Every row belongs to one group in each of 4 separate groupings. Each group adds its own fixed numbers to the row, and there is some noise. The rows also spread widely along 15 directions, which tell nothing about the answers.
(in the rows, 128 means zero)
Some rows, each with its group in each grouping after it:
[145 100 133  94 151 135 145 161  84 110 120 159 156  90 145  80 139  62
 125 131  80 117 152 159 155 149 136 141 179  94  83 154 146 114 134 130
 171 225 143 125 169  95]	j_955 kepod j_817 j_193
[148 103 142  39 188  80 147 119 190 152  88 129 139 143 123  97 102 148
 125 123  94 127 160 166 127  72 115 128 127 108 157  97  83 136 159 109
 143 138 157 110 150 117]	j_955 kepod j_673 j_193
[172 125 141  87 221  83  51 101 117 127  91 126  80 168  91 164 134  73
 139 145 126  56 128 131 127 150 119 174 121 147 131 108 127 141  51  93
 172 112 119 141 125 124]	j_664 Lufod j_642 j_752
[147 132 126  93 115 175 119 168  85 125 125 134 137 157 122 105 100 127
 123 112 135 113 102 135 125 137 115 103 107 158 122 181 129 122 128 113
 160 131  98 146  73 140]	j_448 Lufod j_673 j_3
[155 135  98 141 126  93 105  92  69 161  95 145  41 115 150 200 131  99
 159 148 153 134 130  95  85 135 173 111 112  92 155  72 151 182  98 201
  92  79  76 128 145 135]	j_448 pupo j_817 j_854
[129 107 118 113 118 150 122 116  76 135 131 150 135 131 114 125 140  83
 111 138 114 124 131 132 147 135 101 135 124 111  96 149 130 126 132 128
 144 160 127 124 158 101]	j_258 farin j_794 j_854
[136 106 101  96  84 129 166 155 129 144 107 119 154 110 159 121 123 176
 125 106 142 171 129 149  97  86 138  90 128 101 131 160 118 134 185 163
 104 145 152 133 150 149]	j_258 pupo j_642 j_3
[113 137 118  92 127  76 138 141 145 151 122  93 135 147 122 123 119 151
 111 104 158  98  88 139 108  88 107 192 154 156 141  88 112 127 101  87
 138  89 151 166 140 105]	j_664 bado j_794 j_752
[ 96 114 160 118 152 140 116  86 155 122 157  98 149 172 131 183 137  98
 118 136 129 119 129 156 143 127 103 185  99 167 105 126  95 113 118  33
 116 104 149 126 150 127]	j_932 farin j_817 j_3
[140 131  90 142 133 119  98 135  38 102 115 151 101 137 108 169 129 129
 160 196 167  40 115  95 119 137 141 135 172 112 119 160 172 136  65 166
 146 124  91 152 111 162]	j_478 bado j_817 j_752
[154 108 104 116 116 138 109 146  93 128 116 150 110 103  92 120 156 137
 141 121 143 113  98 119 118 132 109 153 145 134  98 136 131 120 105 157
 131 106 143 161 146 108]	j_478 farin j_817 j_752
[146 108 137  82 163 156 124 124 119 109 123 147 145 146 117 125 110 126
 140 124 105 113 145 150 142 128 104 100 118 128 105 157 101 121 158  95
 151 141 135 126 115 150]	j_932 Lufod j_817 j_854
[128 124 143 119 160  92 117  92  83 133 120 154  92 121 141 180 136  78
 125 176 115  93 164 115 142 110 141 128 145  81 131 138 143 172 117 147
 108 148 108  87 181 111]	j_955 farin j_642 j_854
[129 109  93 165  99 151 131 122 152 115 144 114 168 127 108 153 144 147
 129 136 156 152 125 127 122 121  91 170 118 134 134 107 107 106 129 119
 125 103 164 152 133 143]	j_932 bado j_817 j_193
[108 149 116 138 127 148 127 113 127  96 131 100 122 132 152 188  86 133
 136 137 160 139 125 131 131 133 141 122  92 121 133  87  96 125 123  95
 121  79 116 145  77 146]	j_932 bado j_794 j_752
[162 118 126 134  95 132 113 139  91 124 107 164  72  56 112 149 153 123
 144 118 139 150 111 109 127 130 127 118 121  97 104 126 130 141 129 192
 102 103 139 134 150  87]	j_448 Lufod j_817 j_752
[162 106 129 100 154 128 111  95 157 137 103 113 107 146 173 172 112 100
 151 152 136 147 156 157 120 114 151 105  65 140 130 137  98 149 157 135
 135 139 125 101 112 153]	j_448 Lufod j_794 j_854
[127 146 137 137  85 102 150 103 134 171  88 109  66  97 171 181 138 104
 106 111 137 206 147 134  89 104 169 120 106  70 144  66 133 165 143 172
  82  98 118 117 190  79]	j_448 pupo j_794 j_752
[133 108 105 125 106 160 157 134  98 129 133 187 147 112 129 108 106 121
 119 162 120 161 151 126 159 124 105  97 111  84 108 166 129 121 167 179
 130 193 138  90 135 109]	j_448 pupo j_642 j_193
[155 111 164 140 106 192  95 103  83 108 133 157 116  81 112 175 176  93
 139 100  97 152 133 110 140 156 107 104 105 124  99 149 116 143 154 126
  88 101 119 132 177 122]	j_448 farin j_817 j_854
[101 143  97 169  89 107 162 114  88 176 123 125 132 179 168 160 117  95
  97 149 145 138 143  97 103 108 144 143 140  87 174  94 177 170 135 149
 118 150  83 105 159 132]	j_664 bado j_817 j_3
[120 144 119 132 127  95 158 131 161 116 113 126 104  94 137 161  92 161
 126 125 149 153 129 140 127  93 135 132 118  88 155  68  96 132 137 137
 101  75 154 136 106 104]	j_932 bado j_817 j_193
[116 109 111  97 113 146 124  99 142 147 104  72 128 159 117 173 140 111
 105 122 141 182 135 179  89 127 126 160  99 117  97 122 122  98 107 123
 140 119 148 159 171 114]	j_448 farin j_673 j_193
[117 129 144  93 147 119 132 113 106 131 132 118 127 114 167 164 114 112
 142 107 123 115 122 131 126 126 149 141 133 136 131  94 103 146 125  86
 101  97 114 141 131 129]	j_932 bado j_673 j_193
[125 114 113  95 103 118 140 126 116 138 109 104 109 112 165 145 121 113
 113 116 138 151 121 145 115 104 152 124 120 107 112 127 119 136 146 143
 120 124 140 129 139 113]	j_478 farin j_794 j_3
[ 80 118 127 102 121 135 158 112 118 105 123 114 148 142 138 178 108 172
 139 162 139 133 144 145 126 100 126 120 149  87  97 143 124 111 143 112
 113 138 140 135 165 151]	j_448 Lufod j_817 j_752
[142 125 127 173 107 179 117 134 122 114 124 130 159 141 105 152 155 129
 123 151 140 139 143 128 131 138 104 142 119 119 136 146 138 125 112 111
 133 135 119 142 132 139]	j_258 Lufod j_673 j_193
[121 126 112 112 118 115 120 110 128 138 101  65 152 185 134 163 132 108
 101 128 138 127 136 137  87 107 124 158 134 119 147 124 139 130 128  94
 150 119 126 147 158 162]	j_448 kepod j_817 j_752
[117  93 109 110 137 134 131  96 138 114 102 121 134 150 116 152 126 132
 115 173 119 141 165 147 131 103 113 120 127  71 121 125 122 116 137 140
 145 155 147 118 158 141]	j_478 farin j_794 j_3
[ 99 134 136 127 130 157 126  83 104 135 117 113 128 159 122 187 127 112
 113 138 120 152 147 122 123 137 120 127 114  92 116  89 122 130 119  93
 119 114 106 127 176 123]	j_955 Lufod j_794 j_752
[102 152 132 123 187  72 151 144 179  83 100 101 126 142  98 179 106 229
 146 175 165  97 146 179  90  83 132 150 187  90 169  83 126 120  48 104
 120  77 136 189 137 161]	j_448 pupo j_642 j_854
[139 122 163 142 115 114 139 141 106  96 143 140 159  77 197 151 137  93
 130 161 115  98 155 109 165  92 144 120 158 111 143 187 128 173 173 121
  89 176 128  80 145 147]	j_448 kepod j_642 j_193
[113 147 133 100 165 105 142  97 143 147 101 139  97 189 133 179  73 157
 143 178 149 113 157 127 122  93 139 102  90 105 155 109 118 159 122 125
 115 104  93  97 104 139]	j_664 kepod j_673 j_752
[143 110  97 128 110 159 118 125 170 148 144 146 147 157  81 129 117 213
 156 147 181 128  89 120 129 102  64 147  65 202 128 133  69 106 127 121
 109  64 161 136  85 144]	j_478 pupo j_794 j_193
[129 130  84 116 127  95 117 155  99 125 113  68 137 178 170 146 117 118
 131 156 180  68 107 129  86 105 166 167 167 149 163 141 161 149  81 115
 160 126  99 163  86 184]	j_478 farin j_673 j_3
[122 173 142 103 100  93 160 158 129 161  94  75 116 156 170 138 109  85
  68 105 146 130 130 164  97  90 165 147 133 111 147 149 153 155 125 111
 143 138 118 122 125  86]	j_664 kepod j_673 j_193
[134 142 132 103 124 163 117 117 112 133 108  96  91 120 140 196 122 142
 143  97 153 150 104 171  93 151 166 115  80 155  86 121  99 114  94 119
 108  61 118 169 124 120]	j_478 bado j_794 j_193
[135 152 102 148  91 120 120 159  97 114 121 105 101 113 126 164 128 126
 121 145 187 120 107 142  98 120 144 144 134 127 122 171 154 130  86 160
 130 112 127 154 104 121]	j_448 pupo j_642 j_854
[103 127 173  90 159 101  93  65 104 134 141 133 102 139 133 194 129  67
 123 131 108  91 116 105 161 121 108 174 103 146 110 104  95 146 125  54
  94  85 131  99 171  97]	j_448 kepod j_817 j_752
[111  93 120  95 136 177 125 136 106  67 142 147 166  93  86 141 129 189
 158 128 124 128 115 150 143 139  94 110 146 114  80 148 101  80 113 118
 124 122 156 177 145 153]	j_448 bado j_642 j_3

New rows. What belongs after each?
[160 117 123 115 130 133 125 137 156 102  89 120 115 102 131 145 120 123
 129 142 131 157 160 160 124 106 145  95 109  78 144 144 117 130 150 162
 147 147 146 124 109 128]	j_955 bado j_673 j_3
[141 112 107 148 122  96 107 100 145 147 117 116 115 110 119 159 162 114
 123 128 141 150 129 100 114 108 110 179 126 116 165  67 114 154 120 139
 104  92 146 129 176 113]	j_955 farin j_642 j_752
[112 167 155 157 132 143 167 165 101  74 117 164 140 102 132 139  95 132
 110 147 112 116 158 144 161 117 137  93 166  51 147 138 149 140 137 112
 131 150 108 130 112 109]	j_258 bado j_817 j_854
[141 129 185 129 161 168 128 139 118 111 128 177 154 134  80 129 155 183
 146 132  98  81 137 129 138 126  91 123 166 141 121 154 125 133 114  82
 112 112 115 146 178 141]	j_478 bado j_817 j_752
[141 122 174 139 181 123 120 115 229 121 121 120 147 154 106 162 152 163
 137 146 136 131 157 163 128 104  95 174 107 163 151 114  93 135 108  69
 113 103 161 133 158 130]	j_664 farin j_642 j_752
[158 107 124 155 148 115 102 129 110 117 133 146 121  97 162 151 150  81
 165 149 134 111 125 110 140 152 141 177 141 146 139  92 133 149  97 127
 122 135 119 138 134 136]	j_448 Lufod j_817 j_193
[134 135 117  98 114 131 134 151  92 142 129 154  91  92 112 132 118 136
 137 112 151 135  94 135 126 129 129 127 110 135  84 139 114 123 109 160
 112 106 134 132 132  76]	j_955 kepod j_642 j_752
[143 102 166 105 124 149 124 116 154 163 143 141 128 101 150 125 165  80
 131  91 112 174 122 145 142 130 121 168  89 169 104 122  94 136 155  96
  98 135 156 110 175  73]	j_955 pupo j_673 j_3
[139 117 125  98 144 107  91 100 116 158 111 106  88 173  72 164 159 114
 114 152 151  97 115 162  90 119  95 175 114 153  98 141 134 117  57 128
 148  94 131 154 177 100]	j_448 farin j_794 j_854
[159 148 121 148 137 118 145 153 123 173  70 116 131 206 129 119 141 137
 110 147 134 119 169 144  57 115 150 128 169 103 179 123 189 163 100 144
 164 149  74 147 167 160]	j_478 pupo j_817 j_752
[150 125 126 113 147 117 115 146 115 111 122 137 102  99 144 150 119 127
 150 143 147 108 124 137 131 122 149 120 124 135 131 141 118 145 108 146
 115 115 125 131 107 132]	j_955 farin j_642 j_3
[118 143 162 132 106 126 135 122 114 146 151 146 111 131 130 148 128  75
  95 139 133 112 124 133 157 111 109 161 105 139  93 177 124 134 147 104
 122 136 146  86 144  58]	j_932 bado j_817 j_752
[111 104 145 118 144 114 140  92 129 148 145 172 133 141 123 134 123 131
 128 142 100 125 142  89 158  96  87 143 130  99 164  68 105 159 154  96
  93 115 121  94 162 116]	j_932 Lufod j_673 j_3
[161 156 179 165 100 183  78 139  67  83 121 122  89  69 121 205 174 118
 143 120 144 107 113 112 117 159 140 103 126 143 108 163 136 151  82 122
  84  59  88 167 136 136]	j_448 farin j_794 j_752
[176 125 171 112 166 143  83 127 100  74  99 157 100  65  85 162 153 102
 127 134  89 101 153 133 161 141 116  96 139  80 108 161 114 131 115 130
 128 125 144 125 150 106]	j_955 Lufod j_642 j_193
[151 109 119 116 200 123 111 108 146 110 103 144 127 157 142 153 104 122
 173 179 128 105 170 133 135 133 140 122 118 123 154  97 118 142 119 121
 148 141 107 124 108 177]	j_955 farin j_817 j_752
[163 119 179 115 174 161  97 121  99 102  92 138 106 129 133 170 153  69
 137 128  88 121 170 160 130 172 156 100 124  99  94 155 148 137 107 110
 144 164 103 133 163 134]	j_664 Lufod j_817 j_3
[175 118 155 122 126 120 139 171 103 140  98 155 109  68 173 113 162 121
 160 119 121 121 143 135 108 121 172 119 170 116 138 139 152 178 126 168
 103 150  98 143 164 118]	j_258 farin j_673 j_752
[177 113 118 151 138 113 100 127 149 144  98 117 138 170 110 138 164 113
 124 150 130 114 153 116  95 109 110 141 129 128 187 117 142 158 119 134
 147 125 116 127 150 171]	j_955 kepod j_817 j_3
[132 127 146 146 105 155 152 158 147 160 161 149 138 136 180 118 123 127
 143 128 159 136 100 130 144 115 135 159  89 202 127 156 111 152 143 103
 100 129 121 102  96 107]	j_478 Lufod j_673 j_3
[145 120 124 145 144 143 116 111 119  97 120 150 129 127 143 167 114 117
 152 202 139 104 171 116 152 116 135  95 111 100 135 158 126 143 140 152
 138 164 114  95 110 156]	j_955 bado j_794 j_752
[155 108 155 109 167 177 131 142 107  67  95 192 138  93  69 111 132 164
 140 157  81 117 177 158 159 134  92  59 155  54 105 158 122 115 131 143
 146 162 125 142 147 130]	j_258 farin j_794 j_854
[140  82  98  48 155 120 120 111  97 143  99 132 114 140 126 117 119 119
 141 120 109 124 125 148 114 126 129 115 126 110  93 109 110 119 126 143
 152 143 134 138 155 136]	j_478 kepod j_794 j_3
[121 111 158  42 187 117 150 123  76 166 112 193  84 150 135 117  92  98
 136 146  95  98 141 179 145 137 147 103 117 114  66 156 133 128 117 138
 135 174 105 102 164  71]	j_258 farin j_817 j_3
[143 112 103 109 147 138 110 139 100 141 130 127 139 178 125 114 115  79
 121 144 136 110 122 143 125 149 115 151 110 157 124 146 139 121  97 119
 172 159 110 130 112 138]	j_448 kepod j_642 j_3
[149 128 121 135 119 124 142 135 147 133  96  93 131 140 143 155 134 112
 113 130 134 153 159 161  92 116 147 127 126 100 139 123 134 136 130 136
 139 133 132 137 143 143]	j_932 kepod j_817 j_193
[139 138 157 125 115 154 111 128 133 135 148 104 190 181 164 136 126  97
 104 103 129 100 120 100 149 107  97 147 104 194 153 181 106 162 182  35
 125 135 123  97 113 162]	j_664 Lufod j_642 j_752
[166 131 169 139 140  91 127 134 202 160 108 136 106 130 114 116 148 127
 102 125 121 142 135 143 120  85  95 158 107 139 189  82 105 161 125 117
 115  96 142 110 157  86]	j_448 kepod j_794 j_3
[158  85 127  71 156 108 126 156 125 139 124 137 138 126 143 100 147 146
 171 136 141  77 110 154 117 110 134 164 163 179  85 176 123 125 123 123
 145 159 156 144 150 140]	j_478 Lufod j_817 j_752
[171 131 143 110  70 128 121 155 101 169 116 128  76  56 129 157 178 165
 154  81 168 147  77 133  73 114 148 131 117 170 105 148 122 149 105 180
  59  51 129 166 166  94]	j_448 pupo j_673 j_193
[192 101 116  98  91 100  76 152  65 141 116 124  69  64 133 143 179  68
 142 111 160  89  74 131 102 129 149 155 126 167  82 196 145 134 105 191
 132 119 150 150 142  95]	j_448 bado j_817 j_3
[113 124 124 126 144 154 138 120 108 153 161 169 152 161 112 119 119 114
 129 140 126 127 126 125 149 137  92 153 113 155 116 131 119 128 121  98
 124 147 118 109 145 108]	j_955 pupo j_642 j_854
[ 86 140 151 132 110 158 134 108 105 106 143 107 144 128 146 207 126 153
 144 126 145 131 119 129 121 127 136 135 128 135 106 125 114 123 126  82
  83  82 117 155 158 150]	j_448 bado j_817 j_752
[148 115 122 109 120  83 127 145 114 131 103 117 111  99 151 129 147 102
 123 124 129 127 126 135 106 106 145 155 162 103 144 113 146 142 124 148
 130 140 142 144 160 116]	j_448 pupo j_817 j_3
[153 134 112 167 133 155 130 164 177 104 105 119 164 168 101 111 127 177
 128 157 156 124 145 131 119 106 103 147 141 128 181 125 135 131 111 109
 164 126 125 150  85 165]	j_478 Lufod j_673 j_752
[ 93 124 112 107 162 128 147 128  99  90 137 137 157 134 154 154  88 118
 147 187 133  97 149 144 156 131 145 136 156  97 104 135 130 108 117 102
 145 176 130 128 118 145]	j_955 pupo j_817 j_193
[ 88 153 149 120 137 154 143 107 105 148 119 134 113 166 133 174 103 119
 115 125 126 154 136 146 125 143 140 123  97 103 127  92 128 134 105  83
 105 101  88 131 142 104]	j_258 pupo j_673 j_3
[ 65 145 140 124 128 139 159 104 118 121 118 126 121 156  98 161 109 107
  86 159 118 163 154 155 139 127 113 158 136  51 102  95 145 103  91 102
 140 144 125 127 175  66]	j_448 kepod j_673 j_752
[137 140 141  86 106 135 149 146  96 112  98 139 125 100 146 129 101 137
 109  99 113 126 136 119 136  95 132  71 138  81 131 159 124 151 192 135
 118 130 127 116 122 123]	j_664 farin j_817 j_752
[131  78 107 102 129 128 154 140  92 144 129 158 157  94 166  73 143  68
 129 102  85 164 135 136 137 147 131 157 169  98 116  86 144 124 155 144
 151 207 136 140 187 104]	j_448 bado j_817 j_3
[127 115 119 152 150 150 149 111 158 173 133 150 166 210 110 120 129  98
 111 178 121 145 169 151 129 133  95 168  99 141 131 122 138 117 115 113
 160 180 120  96 166 116]	j_955 kepod j_817 j_193
[131 106 133 111  95 133 141 130  97 127 151 159 123  67 196 133 118 102
 146 111 128 137 109  93 168 109 135 108 106 136 120 129  96 162 195 139
  78 134 135  94 115 114]	j_664 farin j_794 j_3
[ 69 149 158 132 139 168 180  96 124 128 130 145 165 200 119 171  79 140
  87 177 101 144 185 160 148 112 105  98 115  71 122 147 135 115 147  86
 128 159 103  93 163 122]	j_448 bado j_817 j_193
[134 139 122 142 116 110 159 164 126 142 117 117 132 110 144 122 145 105
 106 125 138 145 142 167 101 115 151 156 167 102 129 133 156 140 106 150
 141 167 132 144 175  90]	j_955 bado j_642 j_854
[139 112 101 112 134 107 140 140 110 155 136 155 117 129 121 127 131 138
 154 158 156 110 120 139 115 111 125 143 133 146 112 149 129 139 103 168
 119 139 128 123 148 120]	j_955 kepod j_642 j_854
[175 137 137 147 170  90 130 166 144  88 100 149 112  48 176 130 120 116
 166 127 122 116 142 118 141 123 170 127 157 105 192  59 113 171 124 135
 114 112 118 140  90 139]	j_955 kepod j_817 j_193
